Each new row is followed by what is left after taking away its nearest point in the smallest flat space through zero that holds the last named rows.

j_463, 4 rows:
[[-12  -5   9  11  18 -19  12  -2 -11   3   2  -6   4]
 [ -3  -5  11   3  -1  -5  13 -13 -15  -9   6  -4  -8]
 [  3  11   1   4  -1 -28   4 -15  -3   7   4  18  10]
 [ -5  -1  23   3  13  13  -7  10  20   5 -17  -7  -1]]
New rows:
[  1  -4  -2   7 -13  13  17  17 -12 -19  -1   7  16]
[  1   0   5   9  -9   7  15  16  -5 -14  -6  12  20]
[ 11  13  -4 -17 -18  -6  12   3  16  -1  11   1 -10]
[  2   7   1 -11  -4  -9  16  10  14   2   9  -8  -8]
[ -8  19  16 -10  16   4  18  13  -3  12   8  -3 -12]
[ -2  22   5 -15   7   5  15  12  -3  11  12   3 -11]
[  2  17 -11  19   7   3  17  18  -4  13 -15  11 -11]
[  5  16  -7  17   0   7  19  11  -7   7 -13  11 -17]
[  0   6   6  12  16  13 -14 -19   6   6  15   9 -18]
[ -2   4  -5  12  18  11 -14 -14   2   7  18   7 -15]

j_814, 4 rows:
[[ -1  27  -9  17  -6   1  36  -1  -3 -20   0  11  19]
 [ 15  -5  -7 -11 -15   3  11 -21  -9  -8   7  -4  16]
 [  1   2 -23  -4   1  -2  40  15 -14  -4   5  -5  16]
 [  3  15   5  -4 -16  -6  40  -7  -4   2  -2  11   9]]
New rows:
[-15 -15 -15   7 -18  -7   0  -2  12  19 -16  -8  -4]
[-14  -9 -18  13 -19  -4   0  -7  12  10 -15  -7   2]
[-14  12  16   1   1  -9  13  -3  -7  -6   7 -10 -11]
[-11   5  10  -1   3  -6   3  -5  -9  -9  10 -16  -9]
[  7 -16  -8 -18  16  -2  11 -14   8   1   3  -6 -12]
[  2  -3  -5  -5  18  -1  10 -13  13  -6   0   1 -12]

j_689:
[[ -6  18   6   4  30 -27  17  -9  -8 -25  -3 -12  -8]
 [-28   3   9  -3  34 -21  -6 -15 -20  -1  17 -12 -15]
 [  1   9   2 -16  12  -9  22  16 -21  -5  -2   7  -2]
 [ -4   7   3   0  24  -7   6  16   6 -14  10  -3   3]]
New rows:
[-19   6  -2 -19  -1  -4  12   0   0   9   2   5  18]
[-17   6  -3 -11  -4  -4   8  -7  10   5  -1   1  19]
[ -9   5   4  -7   7  19  -1   5  -1  -4 -10   8  -4]
[ -9   6   4  -3   6  17  -3  -2   1  -6 -12   5  -5]
[-23  -4   9  -5 -17   9   0   0   0  25  11   3  -1]
[-15   7   9   2  -9   0  13   1   8   6   3  -2   1]
[  8   3  18  17   7  21   4  14   8  -1   6 -14   9]
[  5   3  19  12   2  16   7   2  -9   5   1 -13   2]
[ -6 -24 -11  -1   2  19  -2 -10  -4  19   9 -12  -6]
[  3 -13 -11   1   8  12  14  -4   0   3   1 -13  -3]
[ -5  -4  -1  -9  -5 -14  27   3  -7  -3 -21  13 -16]
[-12 -12  -1   0  -1  -6   8   4  11   0  -8   8 -12]

j_723 (4 x 13):
[[-12   6 -13   7  15   5   1  10 -15   2  -6   4  16]
 [-18  -2  11 -12 -20   1  20   3  15 -13  15   4   6]
 [  9  -3  -1 -20  -6 -20  -6  -2 -12  -7 -11  11  32]
 [-26  10  21  36  -7  -4  -9  -6 -18  18  -8  -1 -18]]
New rows:
[ -2  -4   2   3 -13  -3   7   5  -1   6  -4  10   4]
[ 4 -5 -3  4 -7  1  5  6  1  7 -4  7 -1]
[  7  10   6   2   4   0   3  19 -18  -4   1 -10  -2]
[  9   8  10  -2  -1  -2   5  17 -13  -6   4 -10  -4]
[ 11 -16  -7  -7   5   5 -13  -5   2   8  -4 -11  10]
[ -5 -13   1  -1  -2   7  -6  -3   3   8   0 -10   8]
[-28 -10 -28 -18  -1  -4   6   8   1  -9  21  12  -8]
[-16 -10 -21 -11  -2 -14 -10  -2  -7   0  11  10 -17]
[  5  13   1 -21  -8   9   3  28 -13   2   7  -3  -5]
[  6  14   6 -16 -10   5  -2  24 -16   6   4  -4 -10]
[ -8  -2  11  -7  -4  -2 -23  -1   0  -8 -11   0   2]
[ -9  -2   4  -6   2   7 -18   3   5  -9  -6  -2  -1]

j_485:
[[ -6  -5 -19   5   9  -9  -4  -1  22 -16   5  -3  17]
 [  2 -10  -6  20  21   4  -6  12  17   0   5  12  -9]
 [ 12  23  -8  -6   9  19 -15  11  17 -11  20 -10  24]
 [  6  -2  20   3   1 -28   7  25  16 -12  -9  16  18]]
New rows:
[  4   1   4   2  10 -11   1  -2  -8   2   2   3 -19]
[  4   7   0  -3   9 -11  -1  -3  -4  -4   5  -2  -8]
[-21  -1   0  -1   3 -20  -3 -28  22  -1   5 -10  -3]
[ -9  10  17  -2   4  -9  -5 -14  16   7   8  -5  -8]
[-10 -19 -12 -14   2  20   5  23   0   4   7  -9  -3]
[-10 -20  -6 -17  -3  11   9  25  -1   2   2  -7   1]
[  5  -8  16  -9   5   3   3  -2 -28   4   1   1 -28]
[  3  -6   3  -9  11  -4  -1   1  -8 -12   7  -3  -6]
[-5  1 15 -3 -2  3 -5 -8  4  2  6 -2 -9]
[-6  0 12 -2 -1 -1 -5 -7  9 -2  6 -2 -5]
[ -4  -2  16   1   6 -23  12  -6  -9   6 -15 -16  21]
[  0   0   8   9  18  -4   3  -4  -6  11  -5 -16  12]

j_674:
[[ -5  -3  17   5  22   6  -1   2  14  -8  -7 -29 -18]
 [  7  20  19  10   3 -24  14  -6 -14  -3  -1  13 -25]
 [ -1  14   4  -8 -12 -14   4  14  -5  15   8   9  -2]
 [ 14  13   0  -4  20 -26  -7   3  16 -26  16  -2  -6]]
New rows:
[-26 -26  -9   8  -6  15 -15   9  -4   7   3   5   3]
[-18 -13  -1  10   2  -4 -12   8  -4  -3   9  10  -9]
[-25  -5 -21   6  -1   7   6  -2 -17  -9  10  13  12]
[-27   2  -9   5   8   0   7   6 -10  -9  11   1   0]
[ -6  26  -1  22  -9   8 -12  -9   2  17 -16  -4 -21]
[ -1  24 -14  15  -7   5 -21  -7  11   8  -7  -2  -8]

j_983 (4 x 13):
[[ -9 -10  -7  -4  12  27 -23   8  -4 -17  11  -2  -8]
 [ 10  -1   5  16  13  -1  12 -23  20   4   9  25 -16]
 [  3  -3   2  17   9  19  -1 -16   2  18  25  13  -5]
 [ 12   8   8   0  28  24  12 -15  32  11  21  14   2]]
New rows:
[ 11 -14 -12  12  -9 -14  -9  -8 -12  16 -11  -4  -9]
[ 13  -9 -10  -1   5  -1  -8  -3   3  10  -9  -7  -3]
[ 11 -11 -11  10  -5  -9  12  10  14   2  -2  -5   2]
[  8 -14 -13  10  -3  -1   6  12  11   1   3  -7   2]
[-17 -12  10  19  11  19  -5 -13  17  17 -13  19  -8]
[-20  -8   9   7   2  10  -5   0  10  14 -25   4   3]

j_369 (4 x 13):
[[-17 -12  -3   3  -7   2 -12  28 -31  21   9   9  -3]
 [  8  -3  31  -1 -22  20  -9  -1   0   4 -14  -1  -5]
 [  1  13   0  16 -22  29 -32  38 -10  -4 -24 -12  40]
 [ 26 -19  11  16 -13  20 -40   4  -7  11 -11  29  25]]
New rows:
[ -3  14  -2   3 -12 -18   8 -16   4   5   4  -2  10]
[ -4  10   2   5 -17 -14   2 -11  -2  10   3   1  11]
[ 16  -5  -7   9  18   9 -13   3   5  -2 -20 -26  -1]
[ 10 -12  -4   5  19   4  -9   2  -3   6 -12 -21 -14]
[  9   0  -2  -8  21  -4  19   2  -7  -9   9 -12   2]
[ 14  -5   7  -5  12   5   8   6 -11  -4   4  -7   5]
[-23  -2  -3  12  -3  10  25   0   5   7  -5  11 -13]
[-14  -2  -6  17  -2  13  16  -1   9   4  -9  15  -1]

j_329 (4 x 13):
[[ 25   2   0 -21  -7  -4   7  12 -15 -19  18 -20 -12]
 [ -2  17 -10 -20   1 -14  -7 -12   1   7  13  -3  -2]
 [ 30  28   9 -19   3 -16 -35  16 -13   3   5   9  17]
 [  1   1  10 -34   0   1 -25  10  -1  -3 -13 -21 -19]]
New rows:
[  7  -6 -12  -6 -11  -8  12 -12  10 -17  13  -9  -8]
[  6  -5  -3   1  -7  -5  -5  -6  12 -10  -2   2   1]
[-5 -9 11  6  1 -3 -9 -8 -9  1 21 10  8]
[ -8 -13  13   0   0   0 -10  -6  -8  -1  17   3   1]
[-15   5 -18 -26  -1   5  -5   9  28  -5  -8   9 -11]
[ -1   4 -16 -11  -3   6   4  17  21 -11  -2  17  -1]
[-11   8   6  -5 -20   7   2  16  -3  -5   8  -3 -10]
[-14  11   5   1 -18   5   0  13  -1   0   7   5  -3]

j_372 (4 x 13):
[[  0   0  25 -22 -12 -14 -13 -10  -8 -19  -3 -12 -11]
 [-26   2  -6  13 -13  14  -8   8 -16  -5  -2  12  14]
 [-10   0  20   1   2 -12 -13   5   7  -2  -5  -7  -3]
 [ -7 -25  34  -2  11 -14  -4   2  10   5  -7   5  -2]]
New rows:
[ 32  -5   1 -13  -6   2   3   9   0  -8 -16 -18   1]
[ 16  -7   1   0  -6   7  -1  18  -1  -4 -18 -10  10]
[  4 -21  -3  -6 -10  13   0 -19   8  -9   0  10  -5]
[ -2  -7  -5   3  -7   9  -8 -11  17  -6  -1   1  -5]
[ -3  31  -3  -1   1  -5  -8 -18   4 -11  -7  -7  -1]
[ -4  10   2   2   8  -1   1 -18   4  -3  -8   8   4]
[ -3   6  -9  -6   1   2 -14   4   7   5   3   1  11]
[  1  -1  -4 -12   1   1 -11   0   5   4   3   3   9]
[-10 -14  -6 -18 -13  -7  13 -11  25 -17  -6  -5 -12]
[-18 -10 -14  -7 -12  -2  12  -4  26 -13  -6  -2  -6]
[ -2  -3  11   9  -5 -10 -15   7  -7   7   1   0   3]
[ 9 -2  1  5 -5 -6 -7  2 -8  8  4  1  2]

j_647 (4 x 13):
[[ 19  -3   6   8 -14  21  -8  12 -12  -9 -16  -2  17]
 [  6   3  -4   7  -4  -5   1  -4 -10 -18   1  11  -7]
 [ 11   6   0 -25 -26 -18  15  20   3   1  -7  -1  -9]
 [  6 -16   5  -8   0  20  -8  13  17  23 -16 -15   8]]
New rows:
[ -2  -6  15 -11   9 -16  -6   3   8  10  -9 -14  13]
[  3  -6  11  -2   8 -17  -7  -2   0  -6  -9  -4   7]
[ -5   2  11   8   5  13  -5   7 -10  10   9  16 -15]
[ -4   4  12   2   0  10  -2  12  -9  12   8  14 -14]
[ 12  19   5   0  17  -6  19  -8  11 -19 -10 -15  -2]
[ 13  15   6   0  18   0  16  -7  14 -15 -13 -18   1]
[ -4   9  -9  18 -17  16  -7  -7  -3   5  16  -3   0]
[ -2   6 -11  10 -21  11  -4  -3   4   9  13  -3  -8]
[ 13  -1   7   3   1  11 -17  15  19   0  18  -4 -18]
[  9   9  10   4  -1   6 -13  14  10  -4  25  -4 -11]
[  1   3 -15 -18  -8   8 -11 -13 -17   1  18  17 -19]
[  1   2 -10 -20  -9  17 -14  -8 -15  11  14   9  -7]

j_724, 4 rows:
[[ 14  -8   0   7  28  23  -1   3   2   1   0 -10  39]
 [ -8   1   8  -2  18  27  11  15   4 -11  24   5  32]
 [ 19  -5   9  -6  10  21  -2  19   4  -1  25  25  29]
 [ 22  -7   6  -7  40  29  13  16   6   6  16 -27   9]]
New rows:
[ 19  19 -16  13   8   4  -7   8  11  13  -8   9   5]
[  2  24 -15  11   4   3   1   9  11   7  -3   6  -3]
[-15  -9   5 -13  -8   5   7  -4 -12  -6  15 -13  15]
[  0 -13   3 -13 -11  -2   0  -6 -13   2   8 -11   8]
[-19  19  -9   9 -12  -5  -1 -15   8 -16 -13   8   5]
[ 6 13 -5  1  2  4  1 -4 11 -7 -3  3 -2]
[  7 -10 -13  12 -17 -10   4   3  -8  18   4   3  17]
[  0  -7 -11   8 -12  -6  13   7  -7  16  10  -7   8]
[-10   3 -18 -11   3  14  13  13  -1   9  15   3  19]
[ -4   2 -22  -9  -5   1   6   5  -3  15   2   0   5]
[ -7   0 -19   2  14   0   0  13   2  19   3  -7  12]
[ -9   2 -19   0   4  -7  -2  13   1  19   4   1   4]

j_338:
[[ 27  26  -3  25  10  29 -10   4   4   4  -1 -17  14]
 [ 23  -8   6  11  10  31  -2  -1  -5   8  11  -8  16]
 [ -5  10   6 -15  30  26   9  16  -1  27   6   3  -5]
 [ 16  13  20  26  32  25 -25  -6  -6   3   0  -9   1]]
New rows:
[ -3  -5   4  -7   1 -31  -6   4 -10   7  13   1   4]
[  6   4   1  -1   3 -20  -6   7  -8  10  14  -5  10]
[ 11  -1   8  -7  15  -1 -23   6  -5 -21  -6  -9 -13]
[ 12  -4  -3 -17   4   1  -9  13  -2 -16  -3  -9  -7]
[23  5 -6 10 13  6  3  8 -2 23  9  8  3]
[ 13  -1  -6   8   4 -13   0   2  -2  13   5  12  -3]
[ -3   1  -3  -9  -2  -5 -10  18 -16  11  13  13   7]
[  1   5  -3  -1  -5  -7 -16  15 -15   5  10  10   8]

j_511 (4 x 13):
[[ -4   8 -11 -19  19   5  -5  -5  -6  -9 -12 -27   2]
 [-18 -31  -7   1   5  10 -10  -4   0   2 -22 -17 -24]
 [-20 -21  -6   5   3  -1 -35   8  -4 -16 -10 -20  -2]
 [-23 -30   8  -1  16  -2   1  -4  -1  -2   7  -4 -39]]
New rows:
[-10  19   8  -4   7  15 -13 -11  13 -17   1   4   1]
[ -9  13   9   1   1  18  -9 -12  16 -10  -3  10  -4]
[ 16  13  15  16  -1 -14 -10 -19  -2  17   5   8   2]
[  9   7  11  11   7 -11 -15 -21  -4  14  -3  -5  -4]
[ 14 -17  -3 -19   3 -12  -4  -6  11 -14   7  -3   1]
[ 18 -18  -4 -15  -3 -10  -1  -6  13  -9   3   1   3]

j_284 (4 x 13):
[[ 12  -6  16   0 -13   2 -14  -2  16  -4  18 -15  -6]
 [ -4   2  10 -16   6   9 -10   5  -4   0  -3 -29  14]
 [-11  16 -30   1  11   3   3  -6  12 -14 -22 -25  -6]
 [ -9  -9   6  -5   4 -15   9   5  16   0  -6   1  -9]]
New rows:
[  3  10 -28   6   3 -14 -18 -16  -1 -16   7  -2   3]
[ -2  -1  -8  -5   6 -21 -15  -7  -3  -8   9   2   9]
[-28 -14  -8  -1 -26 -11  -1  -2  -1   7   8 -12  -7]
[-26 -10 -12   1 -26  -6  -2  -3 -11   8   8  -9  -2]
[ -1 -17 -11   8   2   7  -7  -1  14 -28 -25   7  -6]
[  3 -21   2   3   0  12 -12   3   2 -21 -18   9   4]

j_691 (4 x 13):
[[  3   4  -9   5  13 -17  -7   4   1  11   0  -7  -6]
 [-18   4  -6  10 -12 -16  -4   2  12  -1 -23   5   8]
 [  2 -26 -19   6 -12   5   8 -16   6  18 -40   2  -3]
 [  0 -24   7  19  -4  -1   7 -18 -14 -16  15   8  -8]]
New rows:
[  3  11 -19   8 -12  -4 -14 -11  -2  -1  -8   9 -11]
[  7  14 -14   1 -11   4 -13  -9  -5  -4   1   9 -10]
[  2   6 -17  15 -14   7  11  -1 -12  18  -7   3   5]
[  1  13 -11  14 -11   5   9   3 -14  11   6   3   6]
[  2 -20   9 -15 -17 -19   5   4 -15   6  -3 -19   7]
[  1 -15  11 -17 -16 -20   4   7 -14   4   0 -19   9]
[  5 -18 -11  -1   9   3  12 -15  -6  -2 -10 -12  15]
[ -1  -3  -5  -3  10  -3   7  -6  -3  -8  -2 -12  20]
[ -9  19  17 -11  -6  -3 -14 -12 -10   6  -8  -6 -10]
[ -6  11  16  -7  -6  -2 -12 -18 -13   6  -8  -5 -13]
[ 11  13  -1 -11  18   2  11  -3   8   0  19  16   8]
[ 5  5 -6 -2 11 -4 12 -9 11  1  5 19  9]

j_641 (4 x 13):
[[ -1  -1   6  -2  19   4 -12  -8  14  27   9  -3  17]
 [-16 -31  26 -16  -1  -1 -13 -25   6  15  -6 -10   0]
 [ 25  20  14  -4   8  21  -8   7 -11 -15  -9   9   4]
 [-11  10  25 -10 -11   6  19 -20   4  -5   4 -21 -11]]
New rows:
[ -4  -5  -6  20  15 -14  14   5  10  -8 -10  -1  20]
[ -2  -6   7  14  13  -8  13  -1   7 -13 -15  -3  17]
[  7   4  -7   7  10  -6   4 -15   8 -27 -22   3   7]
[  2   1  -7   7  13  -8   4 -19  14 -18 -17  -1  10]
[-27  -1   7  10  -8  -1  10  -9   7  15  -5 -21   8]
[-10   3   2  12  -4   5   0   4  -4   3 -14  -7  10]
[ 13  -5 -18 -14  10  -5  14   4   8  11  -2  17   8]
[ 10  -5  -6 -20   3  -2  19  -3   6   4  -5  11   2]
[ -1 -27  -1 -15   1  10   5  -6  -1   3   5  -9   2]
[  6 -13  -8 -10   3  13  10   2  -3  -2   8  -6   3]

j_428:
[[ 13 -14  16  -6   8  -4   7   4  -9 -10  11   6  -5]
 [ -2 -25 -11  -5   5  -1  23   4 -10  35 -10  12  22]
 [ -7   6  11  -5   2  -5   5   8 -17   0   2 -25 -19]
 [ 12  -2   5  -3  18  -9   3   5   1 -12  -4   2  -6]]
New rows:
[ 13   6  -4  27  26   1 -28   0  -8 -11  -6 -19   8]
[  9  -7  -1  25  15   7 -21  -1 -17   2   3 -14  16]
[ -4 -18   0   6  -5   5  -4  22   0   5 -22   5 -16]
[ -3 -16   2   8 -10   8  -9  19   3  -1 -17   8 -17]
[-14 -13  -8   3   6   2  -6 -14   4  -8  14   4  17]
[-16  -9  -6   1  13  -3  -3  -9  -1  -8  10  -7   9]
[ -4 -28  -1 -16  -6 -23   3 -28  12  -8  13   1 -28]
[-10 -22 -12 -14  -6 -23   3 -28  16   1   3  -2 -24]
[-15   4  -4  10  -3   1  11   1   1   9   5   1  -3]
[-8  3  0  9  3 -2 10  1  4  0  6  5 -5]

j_696:
[[  1 -19  17  -6  -1   9  28  30  -2 -19  -7   8 -10]
 [ -1  -9   4 -17   1 -13  -8   0  16  28   9  23   5]
 [  7  14  19  -6 -23  -9  -6   4  -9 -20 -12  -1  -7]
 [ -2  -5  16  -9  -8  -4   9  -6  18  15  -8   2 -21]]
New rows:
[ -7   8   5  -9  16 -18 -10  -4   1   8  -6 -20  -9]
[ -6   2   5 -10  19 -15  -5   8  -4   1  -4 -15  -4]
[ -6  -8   0  19 -15   5  -6 -11   5  18 -12  -5  -9]
[ -3 -11   0  16 -14   4  -7   3  -4   8  -8   4   2]
[ -9   8  -4   8   6  14 -17  12 -11 -16 -17 -18   7]
[-11   0   3  -3   6   8 -15  11   4   3 -15  -6   2]
[-12   7 -17  11  -1   7  18  12 -15  -7  -7  12  -2]
[-12  12 -13   5  -7  -1  10   2  -7   5  -7  15  -5]
[ 18  14  15  -1 -16  -3  15   9   3   4 -10  -7 -17]
[16 11 -2  3 -2 -1  8  9 -1 11  2 -3  0]
[-11  16  15   6  -6  19   7  10  13 -19  -3 -10  10]
[-12  14  11   1  -2  14   0   5  20  -3   3  -2  15]

j_731 (4 x 13):
[[ -1 -11  10  -4   0  20  -5  -7  16  -1  15   2  -1]
 [-17  15  18  -7   2  15   9  -2  21  22  -7  16  -7]
 [ -5  -3   4   3 -12  -1  11  -6  -1 -37  -2 -19 -15]
 [  8   7   7 -14  10 -11 -16 -11 -10   9  -7   3   3]]
New rows:
[-16   8   9   6 -13  19  -7 -17 -13 -19  18  -7   9]
[-16  16   2   8  -9  11  -6  -9 -18  -2  11   1  15]
[  9 -19   1 -18 -11  16 -19  -3   0 -11 -16  -1  -8]
[  4 -12  -7 -10 -12  12  -9   8  -1   0 -22   5  -6]
[ -9  -1   7  -2  -9  11  12 -13  -8  19  15  13 -11]
[ -3  -3   0   0 -10   1  10 -13 -19  10  13   6 -10]

j_109:
[[ 13 -21 -14   2  18   2  18 -12   2   6 -16 -15 -26]
 [  5  -5 -13 -19  16 -21  25 -16   4  13  -6  -2  18]
 [ -1 -27  -3 -11  10  11  -4  14  21   6 -18 -14 -27]
 [ 26  -4  -7  -9   8 -16  10 -15  22   5  15  10 -20]]
New rows:
[  8 -12 -25   2  -3  -4   3 -19  -6  14  12  35 -15]
[-10 -15 -20  -1  -7   5  -6  -4 -10  14   1  28  -4]
[  0   2  10  -9   1  -7   1   2  14   1 -11  13   6]
[  2   3   9   3   1  -1   3  -2   4  -3 -13   9   0]
[ 14 -12 -13  11  19  14  -3  -3 -10  15  -1  -4  25]
[ 17 -10  -8   9  13  15 -13   3   1  13   8   3  18]
[-7  8 23  9 -5  5  3  1 14 12  3  6  1]
[-5  4 18 10  0  4 11 -4 10 14 -3  1  0]
[-13 -12 -22   5 -13  -3  12 -13  17 -14   5   4 -11]
[-21  -8 -19   5 -16  -1   9  -9  12 -15   4   4  -1]
[  3   7 -18  23 -13  -9  23   0  14   7   0   8  -9]
[ -8   5 -14  18 -16  -4  16  11  15   7  -6   5  -1]

j_940, 4 rows:
[[  8  -6   2  10 -11 -13  -4  -9   5  -4  12  10 -27]
 [-12 -12   6   6   3  -2 -40  12 -14   8 -22   6 -11]
 [ 16 -11  26  10  12  17 -15   1  -6  -2 -16  -5  -6]
 [ 11 -17   9  37  25   3  -8  16 -14  -5  -4  11   6]]
New rows:
[  1  12 -12  28  -8  -4 -28  -8  14  18 -14   0   1]
[  8  17 -10  24  -6   2 -12 -12  19  15  -9  -6   9]
[  1  -7  -6 -11  -6  -1  -2   1 -22  -9   1  -9  -1]
[  5  -8  -5  -7  -5  -1   1   0 -21 -11   4  -8  -1]
[ 13   4 -13 -19 -23 -17  17  28  -2   1  -1  -8   5]
[ 21  -4  -1  -8 -16 -12   7  30  -6  -1  -7  -7  -1]

j_189 (4 x 13):
[[  3  -1 -38 -15   1  -5  -4  -3  15 -19  18  -1   2]
 [  6 -15  -9  -7  11 -18  40  10  -3  -2  -7   5  15]
 [-13 -24  -8 -16   2  -5  13   0   1 -27   1  -2  -8]
 [-16  -3 -21 -26   4 -17  13   0 -13 -14   1  26  -2]]
New rows:
[ 35  -6   4   4 -18   2  11  -1   0  -3  13  19 -10]
[ 30  -7   7   2 -20   4   7  -3  -2  -6  12  20 -15]
[  6   8  17   3 -10  -4  15  -7  25   8   2   3  -4]
[  0   8  11  -4 -11  -6  12  -9  23   1   4   9  -8]
[ 10  22  14 -13   6  35  -7  29   0 -16 -11 -16  -1]
[  9  23   4 -21   9  26   3  31  -4 -17 -11  -6   3]
[ -2   7   0  -8  -6 -23  14   1  -3  14  -6  -7  16]
[ -8   4   2  -8 -11 -14  -1  -4   1   5  -2 -14   6]
[-16   1  -1  -2  16  -9   3   3 -15  26  -9  19  -3]
[-10  -9  -7   2  14   0  -4   1   2  14   0  -2  -5]
[-15   4   6   8 -23 -10   9 -16 -13 -17  13  15   2]
[ -3   5   5  17 -22  -7  11 -14  -4 -12  15   4   9]

j_43:
[[-17  -9  -9  21   6   2  10   0  -2  12  -8  -3  11]
 [-12   0   0  11 -15  14  11  20  23  26   9  -6   1]
 [  6   1  -9  -3   3  10  -9  -9  -1  -2 -20   7   0]
 [ 11   9   5  -2  -5  -3   2 -10  -1  15 -33   3   4]]
New rows:
[  6 -13  18 -13  -6  -6   5 -18   5  -2 -16 -18 -13]
[ -4 -20   8  -6  -3   4   4 -13   9  -4  -6 -18 -12]
[ 15 -19   6  -2  -3 -10  19 -18   4 -19  -8  -1  -1]
[ 10 -20   1   1  -7   1  19 -10  14 -13  -3  -1  -2]
[  3  -3  -7   8 -10 -10  -8  -9  -9  16 -18  -6   0]
[  2  -5  -8   3 -10  -7 -12  -2  -6   7   2  -7  -6]
[ 17 -10  -9  16   9  16   7  -6 -14 -18  -9  -1   5]
[20 -4  3 12 -2 12 13  3 -5 -8  0 -5  2]

j_932 (4 x 13):
[[-30   5   0 -22  -3 -21  11  16   3  10  -3 -17  13]
 [-15 -17  30   4  -5  -4  13  14   4  34   3 -27 -13]
 [ 15  -5 -10   5 -22   6  13  -1 -11  15  10   1   8]
 [ -8   7 -15 -12  -9  -5  19   4  -2  39  29  -3  -4]]
New rows:
[ 1 -8  0 -8  4  5 -1 -3 12 -1  6  1  5]
[ 2 -9  1 -7  2  5  0 -2 11 -1  5  0  7]
[ -4  27   5   2  -2   1  -7  -4 -22  -1  -1  13   2]
[ -6  21  14   5  -4   1  -5  -1 -22   5  -3   6   0]
[ -9  -7 -17  12  -6 -27  14  -8  -5   2   5   4 -11]
[ -7 -10 -10  16  -3 -25   9  -9  -4  -6  -2   4 -13]
